The rows come from 4 hidden closed curves, with some noise, and rows from the same curve form a group. Each curve winds through 8 dimensions. The rows are also pushed far along 5 directions, which tell nothing about the answers.
In the rows, zero is written as 128.
Known rows, each followed by its group:
141	131	126	144	139	123	128	120	143	123	141	129	128	115	125	141	119	147	113	139	132	134	123	128	126 -> j364
153	137	151	138	150	183	108	66	95	130	83	93	65	132	165	103	153	141	137	135	154	130	118	108	147 -> j721
129	124	130	141	101	141	155	136	127	130	136	147	145	141	139	136	134	133	121	160	151	142	152	114	98 -> j533
129	140	146	110	109	136	141	137	135	122	132	140	117	151	126	123	134	120	110	137	142	120	139	115	134 -> j563
136	135	128	117	138	160	120	123	98	135	131	127	165	122	162	134	144	140	132	140	132	108	129	128	110 -> j533
106	123	139	112	115	116	131	122	135	140	134	103	85	140	104	94	112	105	138	120	127	135	144	118	153 -> j563
119	127	110	131	146	96	123	79	114	145	101	48	75	104	101	81	107	116	162	99	115	158	115	128	152 -> j364
103	124	113	125	139	109	125	132	127	113	127	147	122	128	113	142	117	128	126	129	118	133	139	122	122 -> j563
129	116	146	123	171	133	100	136	150	134	187	167	161	106	114	141	129	149	90	146	117	118	127	124	127 -> j364
145	152	70	144	77	139	161	138	84	129	67	102	145	146	132	121	151	107	139	121	141	139	144	142	95 -> j563
91	129	128	115	96	123	165	105	100	117	98	98	94	178	162	109	100	119	158	162	165	150	178	81	131 -> j364
101	92	148	128	134	100	109	102	143	152	157	104	76	110	109	97	91	118	154	122	125	149	128	117	164 -> j563
170	182	109	135	123	121	157	157	144	93	107	143	171	120	121	156	140	156	101	121	126	110	83	160	116 -> j721
65	142	150	103	114	90	178	137	161	110	127	122	99	171	93	103	120	112	131	145	128	165	158	100	126 -> j533
147	169	126	142	99	140	181	100	102	89	53	98	109	164	175	127	144	143	149	146	179	137	129	112	111 -> j364
158	94	139	120	124	168	111	132	105	143	154	157	156	114	127	134	126	137	119	138	134	117	134	138	116 -> j563
121	124	96	132	105	96	148	123	126	125	96	101	104	144	121	132	104	102	143	127	115	158	152	118	120 -> j533
147	108	109	136	134	141	115	132	112	138	120	150	150	117	133	136	128	127	124	131	117	145	138	135	110 -> j721
133	137	146	121	150	107	116	130	160	115	147	115	121	125	119	139	100	136	131	112	108	110	92	144	164 -> j721
146	149	166	110	155	167	126	111	128	127	142	150	143	142	160	116	158	148	84	155	152	115	134	91	129 -> j721
156	117	98	147	143	103	87	154	141	131	143	160	156	81	94	154	133	118	117	86	96	106	100	171	123 -> j721
125	136	92	130	82	141	151	171	101	122	96	182	173	150	155	151	152	116	119	134	141	129	150	132	91 -> j563
124	121	170	119	149	125	130	85	145	149	131	68	72	143	137	85	117	120	141	125	128	154	122	103	167 -> j563
130	96	96	149	122	156	92	124	60	132	111	149	145	100	156	142	129	134	173	115	145	105	136	154	113 -> j364
144	133	127	112	136	156	121	123	100	130	131	133	151	134	157	146	124	142	119	143	129	115	131	120	123 -> j533
141	157	82	154	107	128	115	113	89	124	66	93	111	107	134	116	156	115	159	88	139	103	105	156	124 -> j563
87	119	132	127	140	137	128	111	127	140	129	117	105	144	122	108	133	122	133	152	120	159	162	102	122 -> j721
158	171	165	124	134	151	158	109	122	88	95	124	126	158	174	132	155	157	112	136	173	113	109	111	133 -> j364
140	115	142	147	123	119	118	118	136	124	128	137	99	112	123	119	125	131	132	122	150	126	121	129	138 -> j533
120	134	106	114	119	131	148	145	105	118	91	139	160	148	127	133	139	121	136	125	112	147	142	138	102 -> j364
128	145	136	109	133	125	148	132	114	106	116	147	161	152	154	138	146	126	114	138	143	123	145	104	99 -> j364
132	106	84	144	102	111	130	151	123	133	119	136	145	123	114	152	116	109	140	123	108	136	146	144	100 -> j533
127	139	168	110	148	145	113	102	136	125	157	122	99	123	125	105	129	144	113	138	148	106	123	109	155 -> j721
139	108	120	145	116	155	105	130	113	136	131	150	115	102	108	133	136	134	135	125	130	118	125	151	122 -> j721
136	122	119	151	141	134	111	135	132	125	127	154	133	113	123	134	129	142	121	126	129	133	119	139	135 -> j533
149	153	165	135	120	132	158	139	156	93	124	169	139	154	153	141	148	146	93	153	169	123	124	108	116 -> j533
141	124	160	126	116	129	139	116	153	122	129	110	81	138	123	126	123	120	133	130	138	124	123	120	141 -> j721
160	153	127	123	118	145	145	110	113	133	74	104	118	139	162	105	147	121	139	113	141	135	107	131	137 -> j563
107	96	101	142	99	153	123	148	98	140	126	148	141	129	114	141	116	126	159	140	126	141	153	150	110 -> j364
163	133	175	120	173	169	113	92	128	131	144	133	126	120	173	117	134	167	104	151	150	125	108	105	147 -> j364
112	110	137	139	145	128	113	100	117	133	132	98	102	136	145	128	127	121	138	126	136	131	141	108	131 -> j563
139	120	70	151	123	96	123	151	123	131	103	134	152	107	101	144	117	111	136	101	92	146	120	162	113 -> j721
105	103	126	122	116	161	125	118	88	161	135	122	140	120	134	95	132	126	152	142	139	144	152	122	120 -> j533
141	100	106	166	119	155	88	113	110	165	141	103	112	71	105	121	129	131	161	113	124	110	110	166	132 -> j721
117	138	136	137	146	109	126	128	155	113	148	138	134	110	107	134	135	138	121	139	124	117	123	128	113 -> j721
151	130	82	135	114	128	129	124	101	148	99	97	136	107	102	116	127	117	139	101	107	143	117	159	123 -> j364
145	121	123	133	123	152	98	125	112	124	121	134	112	114	121	141	138	124	138	116	126	90	120	146	125 -> j364
151	131	139	110	114	148	149	133	108	123	131	137	163	141	157	133	123	139	127	150	148	116	136	120	116 -> j721
104	136	94	118	99	104	160	207	138	123	121	171	213	160	129	155	143	104	127	115	101	130	137	160	101 -> j563
159	130	127	124	127	118	130	135	132	119	117	132	125	122	133	138	114	133	122	108	126	132	99	147	151 -> j563
145	162	126	114	96	120	182	139	121	104	77	133	152	163	153	119	150	122	127	136	151	145	133	119	101 -> j533
162	167	133	118	163	111	124	127	169	109	136	112	127	120	126	157	118	144	93	118	98	103	81	136	147 -> j533
140	121	122	153	142	112	108	126	141	124	151	141	120	90	117	148	117	145	120	118	127	117	105	141	135 -> j563
149	170	125	137	111	98	168	133	173	100	91	92	98	150	124	139	121	130	128	114	120	135	89	140	146 -> j364
160	134	164	131	155	166	122	97	134	114	118	144	100	141	153	126	143	151	94	158	150	138	130	97	133 -> j533
166	190	132	121	131	146	159	97	108	100	65	104	121	159	174	109	159	140	104	131	168	127	120	99	127 -> j721
99	140	123	97	134	97	172	137	144	122	114	118	130	172	111	112	105	121	114	138	106	185	153	107	133 -> j364
154	164	123	127	135	119	142	154	169	121	131	129	162	117	108	152	151	128	107	128	95	113	98	150	104 -> j364
169	143	148	119	121	143	149	101	117	123	91	86	110	152	148	116	144	121	129	125	142	126	119	120	127 -> j563
112	129	145	110	124	120	132	114	136	128	123	108	85	126	90	100	130	116	137	118	125	132	123	127	142 -> j533
142	127	151	119	150	165	123	122	135	124	149	161	143	124	129	149	143	150	99	169	123	121	137	109	102 -> j533
142	98	98	134	116	155	107	86	63	166	91	79	94	125	152	92	108	112	168	113	135	154	144	129	151 -> j721
134	133	130	126	114	113	128	150	155	136	148	125	130	120	98	124	133	114	121	112	113	113	113	147	137 -> j563
152	107	124	137	136	128	104	109	135	161	148	97	104	97	113	117	106	124	128	116	111	136	112	138	157 -> j533

New rows, each followed by its group:
124	90	133	144	147	156	89	152	128	146	169	190	158	103	123	142	133	146	114	140	125	126	137	140	121 -> j533
145	161	130	140	160	106	131	101	143	115	97	82	101	127	143	122	132	139	127	106	123	135	87	128	150 -> j563
138	131	105	137	110	127	121	136	112	113	113	130	121	121	123	154	124	125	134	117	130	104	125	145	119 -> j533
129	128	145	114	108	132	160	116	118	124	102	105	102	178	157	117	120	115	131	131	152	148	144	103	142 -> j563
130	121	134	143	136	135	116	107	137	152	132	105	98	125	139	119	140	119	124	129	127	140	131	110	132 -> j563
115	156	175	104	133	125	173	127	153	97	117	151	130	176	151	115	146	136	108	163	154	148	148	83	115 -> j533
154	144	103	131	126	114	129	144	147	142	133	111	147	103	90	129	135	120	112	110	94	125	98	160	121 -> j364
169	115	165	148	130	177	95	111	128	146	153	144	116	79	117	123	175	143	117	127	150	88	103	146	117 -> j533
110	141	136	113	132	126	137	136	143	139	135	127	144	129	113	104	139	123	129	136	114	135	130	128	125 -> j563
117	122	149	145	147	140	103	89	130	143	133	98	77	106	113	104	143	131	144	123	132	126	118	120	137 -> j533
115	119	125	118	136	146	119	136	123	134	138	151	142	135	116	132	144	118	113	143	117	126	153	118	105 -> j563
115	100	109	140	133	127	112	145	129	133	140	161	136	123	110	145	116	124	124	139	109	143	149	133	114 -> j533
117	122	120	146	137	144	110	134	124	135	136	132	140	108	123	137	153	133	138	121	124	116	121	140	109 -> j533
134	141	141	142	120	151	134	85	104	126	88	90	80	125	136	97	156	131	149	125	157	132	124	120	126 -> j533
147	126	182	101	128	171	133	125	139	127	135	145	117	169	166	127	139	133	105	152	153	116	137	104	145 -> j721
101	99	142	118	128	142	113	138	133	157	175	137	135	126	128	117	100	132	138	146	120	136	140	123	151 -> j364
140	150	100	130	127	136	138	143	108	109	103	128	171	139	125	146	149	127	122	121	120	118	127	148	100 -> j563
141	136	164	112	131	180	130	140	130	122	162	167	168	123	145	149	147	163	116	171	143	92	123	131	107 -> j721
131	150	87	136	128	86	134	167	153	105	123	154	182	118	123	175	131	122	121	122	94	112	117	149	92 -> j364
124	129	137	136	130	120	134	118	145	133	130	133	119	123	139	127	136	127	124	140	134	138	132	108	116 -> j563
165	112	125	149	136	162	73	125	106	147	136	124	133	94	134	141	160	119	129	90	124	77	101	163	134 -> j563
123	145	134	116	118	118	142	123	130	126	132	100	129	132	135	122	121	128	135	128	134	120	121	124	136 -> j533
80	116	121	130	150	93	101	106	135	134	137	89	89	116	90	110	116	109	156	110	101	127	139	120	138 -> j563
139	144	71	140	108	123	143	109	86	116	65	96	112	117	115	134	126	120	155	118	120	140	130	141	102 -> j533
118	150	144	112	114	140	152	195	155	105	161	188	196	153	129	181	164	139	92	148	126	91	129	140	93 -> j533
160	135	114	145	115	125	109	121	131	123	126	103	96	100	112	147	125	124	128	93	122	89	91	157	149 -> j533
141	121	99	151	129	117	112	121	119	136	119	116	122	105	135	135	97	137	148	112	123	135	111	143	149 -> j364
110	142	132	112	122	134	148	125	133	125	113	139	118	159	129	119	139	117	114	153	130	144	162	94	109 -> j563
89	122	134	115	103	107	157	131	135	120	136	129	109	142	98	108	109	121	139	145	140	151	154	109	124 -> j533
137	126	99	155	133	112	116	141	139	138	149	121	155	97	121	153	125	132	131	123	110	115	113	152	114 -> j533
138	132	157	118	114	182	126	119	102	126	136	150	146	138	175	136	151	143	128	163	165	91	146	110	110 -> j364
145	105	135	140	154	125	102	133	135	124	142	154	131	112	126	148	120	138	118	113	120	125	112	141	136 -> j364
98	120	77	164	107	79	139	155	131	132	127	113	146	123	108	147	113	111	143	109	114	147	136	147	112 -> j563
143	133	107	138	103	138	126	131	107	137	95	103	114	133	137	128	135	112	140	100	128	125	114	148	140 -> j533
123	134	158	117	128	129	141	121	139	127	148	114	132	133	116	106	125	136	130	143	137	126	131	118	134 -> j563
131	154	115	146	136	99	120	121	140	113	106	83	97	128	118	134	136	114	125	86	118	110	103	140	143 -> j563
137	119	176	112	157	153	98	130	153	133	179	139	133	130	111	135	151	128	93	136	118	90	130	120	129 -> j563
118	128	115	128	128	118	150	129	115	120	97	139	144	148	148	118	125	126	135	146	131	166	152	108	111 -> j533
98	91	110	137	90	145	108	137	87	161	140	154	134	105	138	105	123	120	168	126	150	128	152	138	128 -> j563
102	106	105	103	103	155	164	125	57	133	88	141	153	176	155	104	120	120	145	149	151	182	185	106	111 -> j364
105	135	124	139	155	81	114	174	172	99	159	169	165	118	113	177	117	136	118	114	96	105	105	153	130 -> j364
107	147	122	125	128	118	145	108	124	124	99	84	103	137	145	110	104	132	162	132	126	146	121	122	146 -> j364
129	113	89	158	96	129	109	125	97	145	103	96	121	106	128	136	133	104	180	98	121	112	126	166	114 -> j721
107	132	94	135	116	126	138	131	103	117	84	130	117	133	111	119	136	118	147	115	122	151	134	142	118 -> j533
119	129	100	116	102	134	144	148	98	124	112	130	155	148	111	126	122	117	137	121	123	132	148	149	119 -> j563
154	153	141	117	135	121	149	127	148	124	128	124	149	114	119	128	139	138	113	135	122	123	107	129	113 -> j533
154	154	133	123	144	128	135	136	130	98	117	156	164	132	138	157	160	136	96	126	132	104	117	128	98 -> j364
135	163	112	138	136	114	134	139	152	115	113	114	132	119	126	145	121	142	135	115	105	116	88	156	140 -> j364
141	108	121	123	89	182	132	137	72	155	128	150	173	136	178	124	129	137	148	151	159	122	151	132	119 -> j364
115	135	82	141	133	95	124	143	127	120	130	125	149	109	95	136	112	129	128	111	108	141	122	148	122 -> j364
96	116	98	127	133	129	114	148	109	142	130	128	151	126	125	139	130	116	148	119	97	131	140	142	115 -> j533
116	150	109	130	109	111	137	148	138	118	125	122	145	123	121	144	129	120	143	123	117	104	121	142	113 -> j364
135	135	142	141	141	137	100	151	154	120	144	150	126	119	122	159	153	133	109	112	115	92	103	150	135 -> j533
147	134	161	103	144	133	137	129	144	115	148	161	147	158	167	144	128	132	83	161	144	123	147	83	120 -> j364
135	102	114	152	116	156	104	143	120	142	142	145	133	107	111	144	127	136	141	127	117	117	124	159	122 -> j364
102	106	170	120	127	153	122	88	120	144	138	112	73	126	118	81	138	126	143	147	156	138	150	99	134 -> j533
101	115	127	119	137	125	144	133	120	125	122	160	149	156	143	124	120	127	131	160	130	165	169	99	109 -> j533
155	165	137	135	127	133	126	118	141	110	110	107	112	119	146	141	143	134	127	121	136	84	96	137	130 -> j364
123	161	134	126	134	117	165	138	157	99	126	148	157	156	151	153	131	147	112	167	133	133	143	99	99 -> j364
119	126	96	140	118	108	115	163	132	118	138	152	146	125	120	157	101	123	131	115	114	115	126	148	139 -> j364
146	113	120	165	120	135	111	112	123	140	116	118	104	106	129	123	138	125	138	117	143	127	119	138	127 -> j533
159	149	107	126	115	113	149	138	124	105	100	141	153	147	158	149	129	122	108	130	137	124	130	118	110 -> j364
111	151	128	132	133	116	140	112	129	120	129	107	128	128	141	119	117	141	137	143	138	128	128	111	130 -> j364
172	143	118	148	123	144	112	90	112	144	121	90	103	98	150	115	119	140	131	126	152	109	104	129	146 -> j364
124	115	117	127	102	113	134	147	129	134	127	122	133	137	130	133	114	111	145	117	122	126	132	139	130 -> j364
